The rows of a group lie close to one hidden flat surface of 8 dimensions, which passes through zero. Surfaces can cross.
Known rows, each followed by its group:
[ -8 -10  -1  -1  -4  -5 -17   7  -4  -8   3   3  -9  18]
K817
[  0   6  13 -10  -4  12  20   5   2   3  -7 -10  -6   5]
K132
[ -3  -4   7   1  -1 -14  -5   9  -5  13  20   1 -31   1]
K817
[  3 -13   9   0 -10   4   6   3   9  -1   0 -12   5   3]
K433
[ -3   5 -17  -6  -1  -7   5  -8  -2  18  14   2 -22  -7]
K201
[ 14   1  12  -9 -14  -4  -2  -4  -3   2   1  -3   0 -18]
K471
[ -2  -2  -2   2   5  -2  -8  -1  -4   2   6   3 -11   1]
K201
[ -4  -3  -4  11   0  17  -3   2  -1  11  -1  -7  -2 -10]
K433
[ 11   5  11   8  16 -11  -2  -6   1  20  16  13  -8 -27]
K817
[-14  -8 -26   3   1  16 -17  -6  -6 -10  -4  -3  -9  21]
K201
[ -1  -4   7   1   3   5 -11   1  -1   2   1   3  -3  -3]
K433
[  4   4  16  16 -11  -6   7  10   5  14   6  -1  15 -31]
K817
[ 0  9 -3 -3  1  0  1  5 -3 -6 -1 -5 -5 -8]
K201
[ -8   9  17 -14  -1 -14  -4  -7  -4  -3  14  20 -17   1]
K817
[  0   8  -4  -9   4  -2  -5  -3  -3 -10  -7   7   4   0]
K817
[  1  -2  11  -6 -10  -6   7   4   7  -5   6  -6   0  -5]
K464
[ 9 -2 -3 10  5 -4  0 -1 -4 14 -1  3  4  0]
K464
[  6  14 -28 -17  23  -3 -13 -13 -10 -11  -9   9  -9   5]
K464
[-11   0   4  14   5  22   0   3  -7  12  -7   1  -3  10]
K61
[ 14  16 -18   3  -2  -8  17   7 -11  23  -8  -6  -3  -5]
K464
[ -8   8 -14   1  -8   9   1   8  -6  -2  -5 -10  -3  -3]
K817
[  6  12   6  -8  24  -8 -13  -6 -10  -1  -1  22  -9  -1]
K433
[ -9  16  17 -14  12  13   3   1 -10   9   0  11 -27   2]
K132
[-11   5  -5   9  -5  13  11  -4  -3  29   4   3 -10  -5]
K201
[  8   9  33   5 -10  -3   1   4  -3   4  -1   8  10 -24]
K61
[  2  -8 -11  -5  13   3  -4  -7   0  -5  -4   1  -3  20]
K471
[15 -5  4  4 23 -1  5  0  6  5 -6  5 14  5]
K61
[  3  -8 -17   3  -3   1   0  -3   5   3   4 -12  -2  -4]
K433
[  2  -6   1  -1 -16   7  -6  -6   0  -6  -6  -5  12  -4]
K471
[ -7  -5   6   0   6  18   2  -2  10  -3  11 -10 -15 -11]
K464
[ -4   5  10   7 -24 -13   2  11  -2   0   2   5  17  -9]
K464
[ -5   0  11 -13   5 -11  -6   0  -2 -14   2  13  -6  19]
K471
[-4 -4 -5  1  0  9 -3 -1 -2 -4 -6 -3  2 12]
K817
[ -4   8  -9  -7 -14   5  12   3  -1  -1   1 -15 -10  -6]
K61
[-12  -8 -25  13   5  13 -10  -8  -5   5   0  -1  -7  15]
K433
[ 8 -7  9 -3  9  5 -3 -1  2  2 -3 -1 -2  4]
K433
[  0  16  -8 -20  10   6 -19 -15 -16 -19 -11  12 -13   3]
K61
[ -3  14   3   4   4  10   0   2  -9   6  -5   4  -3 -11]
K61
[  7   0  -3  -9  -1  -6   9   4   1   1   3 -10 -13   3]
K817
[-15  19  20 -12  -2  -5   4  14  -6 -10  -7  16   3   9]
K61
[  7   9   0   2   4  -9   3   2  -1   9   8   0  -7 -21]
K132
[-5  0 13  6 -5 -6 -4  6 -7  4  4  8 -6  7]
K132
[ 4  1 -9  5  1 13 -1 -5 -2  5 -7 -6  4 -6]
K471
[ -7  -7 -16   3 -12 -13  -2  -3   4  -4  12  -4  -5   5]
K433
[  6  11  -7  -3   2  10  13   3  -6   5 -18  -7   7   8]
K464
[ 13  -3 -28  -2   6 -15 -15  15  -2  -7  -2 -16  -2  -7]
K817
[-10  22   2 -10 -11   5   7  10  -7 -15 -12  -4   1  -6]
K201
[  5   5  -4  -7 -10   5   5  -2  -1  -3  -7  -9   4  -7]
K471
[ 1 -6 31 -1  9  4 -8 -1  0 -5 -7 18 15 14]
K132
[ -4  -9 -18  10  -1   9  -6  -1   2  -3  -1 -11   3   2]
K201
[  0 -10  10   7  11   0 -12  -5   1   6   7  12  -3  -1]
K132
[ 1 -2  0  3 -8 -5  3  3  2  7  7 -4 -1 -5]
K464
[-14   4  -7   0  -4  -3   5  10   1  -1   4   0  -2   4]
K61
[ 11  -2  -7  -9   4 -14  -5  -6   7 -10   3   1   7  -7]
K132
[ -9   0   6   0 -19 -11 -15   0  -2 -14   7   9   8 -10]
K61
[  7 -12   5   8  -9   7  -4  -6   1   8   1  -5   7  -8]
K471
[  5  32   6   1   3 -13   7  13 -25  -3 -17   7  -4   5]
K132
[  2   2   8   7  16  -8  -9  -1  -6  16  13  13 -18 -10]
K471
[  0  -6   6   5  -4  11 -11  -6  -6   7  -1   3  -5   1]
K471
[11 -7 -2  4  7 -8 -8 -5  6 -4  0  4 17 -8]
K471
[ -5  11 -10  -2  12  -1  -9  -4  -8   5   7   7 -22 -10]
K464
[  2   1  -7  -6   0  -3  -5   0   1 -16  -5  -3   8   2]
K201
[ -4  -2  -9   1  10   3 -10  -7  -3   0   1   4  -6   8]
K132
[17 -1 14  6 21  4  8  0  0 20 -1  2 -5 -2]
K61
[  2   9  11 -19   4   4  -1   3  -4 -10  -7   2  -8   1]
K433
[  0   3 -12  -2   3  -5  -6  -5   0  -2   3   3  -1  -8]
K201
[ 1  9 21 -2  3 -1  1  5 -5  2 -4 11  1 -3]
K464
[ -7   7  21  -3 -10  11  18  14  -5   6  -2 -12 -22  12]
K201
[  0  -7  -3   4   1   0 -12  -6   6  -7   0   6  17  -8]
K132
[-3 -3 -3 -4 -5 -1  4 -1  1 -3  1 -3 -5 13]
K433

New rows. What belongs after each?
[ 12 -11  15  -8  -4 -12   9  -4  12  -6   4   0   8   6]
K817
[  9 -12   8  17   5 -14 -14   2   6   1  11   4  12 -19]
K201
[  1 -10  14   2 -16   4 -17  -7  -1 -10  -7   8  20  -1]
K471
[ 1 14 -5 -1  2 -3  6  0 -4 -4 -7  3  7 -4]
K433
[ 12 -10 -15  -5  -4 -16   8 -10  13   9  15  -5  -1  -7]
K201
[-13   0  -7   0  13 -17   0   6   3  -5  13  10 -10  16]
K471
[-11   5  -4   4  -5  -6 -15   8  -8  -4   3   6  -2  -7]
K817
[ 20  -9  16 -13  -2 -24   9  13   6   1   8 -10 -12   4]
K817
[ 17 -12   8 -14   5   2   7   0  10  -2  -2 -11   0   4]
K433
[-6  5 15 12  0  7  5  4 -4  8 -5  7  9 -1]
K433
[-14   1 -20  -5  14  -2   6   4   3  -6   2  -2 -13  26]
K471
[  4  -8 -12  -8 -25   2  -1  -5   2  -5   1 -16  -2  -5]
K471
[  7  17 -17  -4  21  -5   7   0   0   2  -3   1  -4 -11]
K471
[ -4  12  -2 -12   0   3 -20  -8 -12 -13  -8  14  -2  -5]
K471
[-4  6 -1 -7  3  1  0 -3 -4  1 -2  7 -5  5]
K201
[  1  -1   0   6  14   2 -17   1  -5  -1  -5  10   6   2]
K817
[-9 -5 10  3 -3 18  1  1  4 -2 -9  1 13  7]
K132
[ -9 -16  21  11  -8 -12 -19   6   1  -4  15  10  -3   5]
K201
[ -9  -3   3  -5  -6   3 -11   2  -3  -2   5   2 -12   1]
K433
[-15   8   9  10 -16 -17 -10  11 -13   2  14  11 -11  -4]
K132
[  3   3  -8   4  12  -3 -17  -4  -3   1   4  10  -1 -17]
K433
[ -8   2   3  -3 -10  -2   0   0   1  -7   1   3   4   1]
K817
[ -3   2   5 -11  -1 -18  19  14   7   1   9  -3  -8  11]
K61
[ -7  11  -1  -8  -6  -4   2 -14  -2   9  -1  26  13  -2]
K201
[  6  10 -12  -7  11   3   2  -1  -3  -4  -8  -4  -3  -5]
K201
[ 6  0  8 -6  3 -4  2  4  2 -7 -2 -4 -4  2]
K201
[-13  -7   4  12  -6  23  -4   0   6   3  -7  -2  17   1]
K132
[-12   8   1  -9  -9   1  -1   3  -2  -2   7   2 -13  -8]
K132
[  6  17  -6  -4   4  -6   2   6  -2  -8  -2  -6   0 -24]
K201
[-11  15   3 -25  -2  29  17  -1   7 -10 -16  -8   3  -7]
K132
[ -2  16   7  -2   3   8  11   5 -12  -1 -16   1  -4  13]
K132
[  8   6 -14   1  10   2  -1  -7  -4  11   5  -4 -16 -16]
K61
[ -4  27   0 -17  -1 -20   1   0 -11 -18  -5  17   6  -4]
K433
[  9  17  -2 -11  17  -8  -2   3  -9  -1   3   1 -24 -14]
K201
[-6 -1 -4 -2 14 17 -8 -6 -2 -7 -9  4 -2 12]
K464
[  2 -10   3   7   8  -2 -11  -1   0   4   3   6   0   5]
K817
[-2 10  2  2  4 -1  7  1 -6  7  0  4 -9  2]
K433
[ -5  -8   5  -5 -16  -2  -1   9   1 -16  -8  -6  12  16]
K817
[-10   7   0  -8 -14  -3   7  -8   0  -1  11   4 -12  -6]
K817
[ 7 -3 -3  6  4  5 10 -8  5 18 -1  4 10 -4]
K201
[  2   2  13   4  11  12  -2   2  -3  -7 -17   4  17   8]
K201
[-10   0 -18  -6  -5   5 -13  -7   5 -21  -6   1  18  -5]
K132
[ -8 -13   2   9  -7 -17   0   7  11  -5  13   3   9   7]
K471
[-1 -4 -9  4 13  1  6  1  5  2  0 -2 -1 11]
K471
[ 1 -9  1  1  8  5 -2 -3  6  9  9  1 -7 -7]
K132
[  3  -1  -8   4   2   5   3   7   0  -1   0 -18 -12  -2]
K201
[ 11  -2   4  -4   9   1   3   6   0 -12  -7 -13  -4   7]
K201
[  8  -9  -8  11   6  18  20  -6   6  20  -3 -16  -5   5]
K817
[  1   8 -15  -1  -5   0   3   2   1   4   4 -10  -5 -22]
K433
[ 1  0  4  2  2  0  4 -3  0 10  5  5  0 -3]
K201
[ 10 -10   1   6   7   3   0   3   4  -1  -2 -10   0   3]
K201
[-2 -7 -2 -5 -6  0 -3 -1  3 -8  3 -4 -1  5]
K433
[ -5   5 -12  12   5   0  -6   0 -12  13   6   1 -20   0]
K132
[ -4   6  11  -6   4   4   6 -11   0   2   2  11  -7   3]
K817
[-1 -1 -1  5  3  1  9  5  5  2  1 -4  4  4]
K471
[ -8   7 -16   7  -4 -11  -1  -4  -3  -7  -2   8  11   4]
K433
[ -2 -10   1  -2  -2   7   1  -3   5  -2  -2  -3   4  10]
K132
[ -3  14  15  12  -3  -5  18  17   2  12   4  -1   7 -22]
K471
[ -1 -13 -10   4  16   8 -12  -5  -2   6   3   0 -15  20]
K817
[ -6 -14   8  -3   9  18 -10  -3  -3   5  -1   2 -18  27]
K433
[ 13 -24   9  -5 -12  -7  -4  -7   9  -3   5  -7   5   8]
K471
[-15   6   2 -12 -15   9  11   3  -4  -2  -4  -4  -9  19]
K201
[-12  -8   4  -8   7   3 -16  -6   6 -16  13   6 -15   2]
K464
[ -2   4  -6  -4  17 -14   8   5   4  -2   6   6  -7  10]
K471
[-11  38 -16 -10   3  11   9  -8 -13   8 -13  17   5 -22]
K201
[ 1  4 -6 -3 -2 -2  7 -3  2  8  3  1 -2 -6]
K201
[  2   7 -18 -11  -1  -3   9  -4   1 -14  -9  -6   7  11]
K433
[ -3  10  -1 -18  -7   4  19  -4  -1   0  -8   1  -3  12]
K201
[ 3 -3  2 -4  0 -5  2 -3  3  3  4  1 -3  4]
K201
[ -7  -9  15   3  -7 -14 -11  -1   2  -9   6  16  10  14]
K433
[ 18  -6  12  -7   6  -8  11   5   7  -4  -2 -11   0   2]
K201
[-10  17   5  -8  -8   3   1  15 -11  -5  -7  -2 -10  -1]
K817
[-15  -6   4  13 -17 -11  -4   4   0   6  17   6  -5   0]
K433
[ 2 -7 -7 10  9  1 -2 -6  1  5 -2  3  4 10]
K433
[-3 -5  2  9 -5 -1  8  0  2 -4 -5  1 19 18]
K433
[-4  3  6  4  2  5 -2  3 -3  1 -3 -1 -2  1]
K201
[  2  -3  -2 -19   1  -9   3  -4   0 -10   3   0 -16  28]
K433
[-11 -13  -4   3 -14  -8  -3  -2   2 -10   3   1   7  25]
K433
[ 3  9  6 -5  7  3 11  0 -4  3 -6  2 -2  6]
K433
[  3   5 -12 -12   7  -9  -9  -2  -3 -11  -2   4  -2   0]
K817
[ -9  -3 -17  -6  -9   4   0   1  -2  -7   2 -13 -16  10]
K201
[-2 -5 -1 -2 -6 -1  1  1 -6  2 -6  3 -2 27]
K464
[ 16  11   2   3  16 -10  -1  -1  -4  -4  -9   9  17 -11]
K132
[  3   1   8   6  11  -5 -17   1  -3  -8   0  10   9  -9]
K201
[-6  5 13  5 13  4  3  5 -2  1 -6 12  7 10]
K471
[-13  -1   9 -12 -10   2   1   2   4   2  14   2 -19  -4]
K132
[ 14  -7  11  -9 -10  -2  -1  -7   0  -1  -1  -5   1  -4]
K471
[ 12  -3  -8 -19  10  14  -4  -1   3   0  -3 -16 -17 -13]
K433
[-12  11  -4  11   0   7   8  10  -2   8   1  -2  -2  -8]
K471
[ -7   7   0   1 -20 -13   7  10  -6  -1   6  -6 -10   3]
K132
[ 24 -22 -11   0  15  -8  -2   3   9   2  -3 -15   3  13]
K817
[ 5  2  2  2  7  0  5 -3  0 16  6  3 -9 -6]
K201
[-16   3   7   9 -13   6  19  17   1  16   5  -9  -9   5]
K61
[ -3  -1 -14  -5   3  -9   6   2   4  -4   6  -4  -9  10]
K471
[ 23  -9   2 -15  -5  -5  -2 -12   3   0  -1  -8  -2  -6]
K471
[  5 -14 -12   5   3   0  -2   0   4   4   4 -10  -7  10]
K817
[ -3   7  -3  -4 -10 -13   6   2   0  -5   4  -1   1  -4]
K433
[ 13 -17   6   4 -21  14   1 -12   2   3   0 -21  -3  -4]
K61
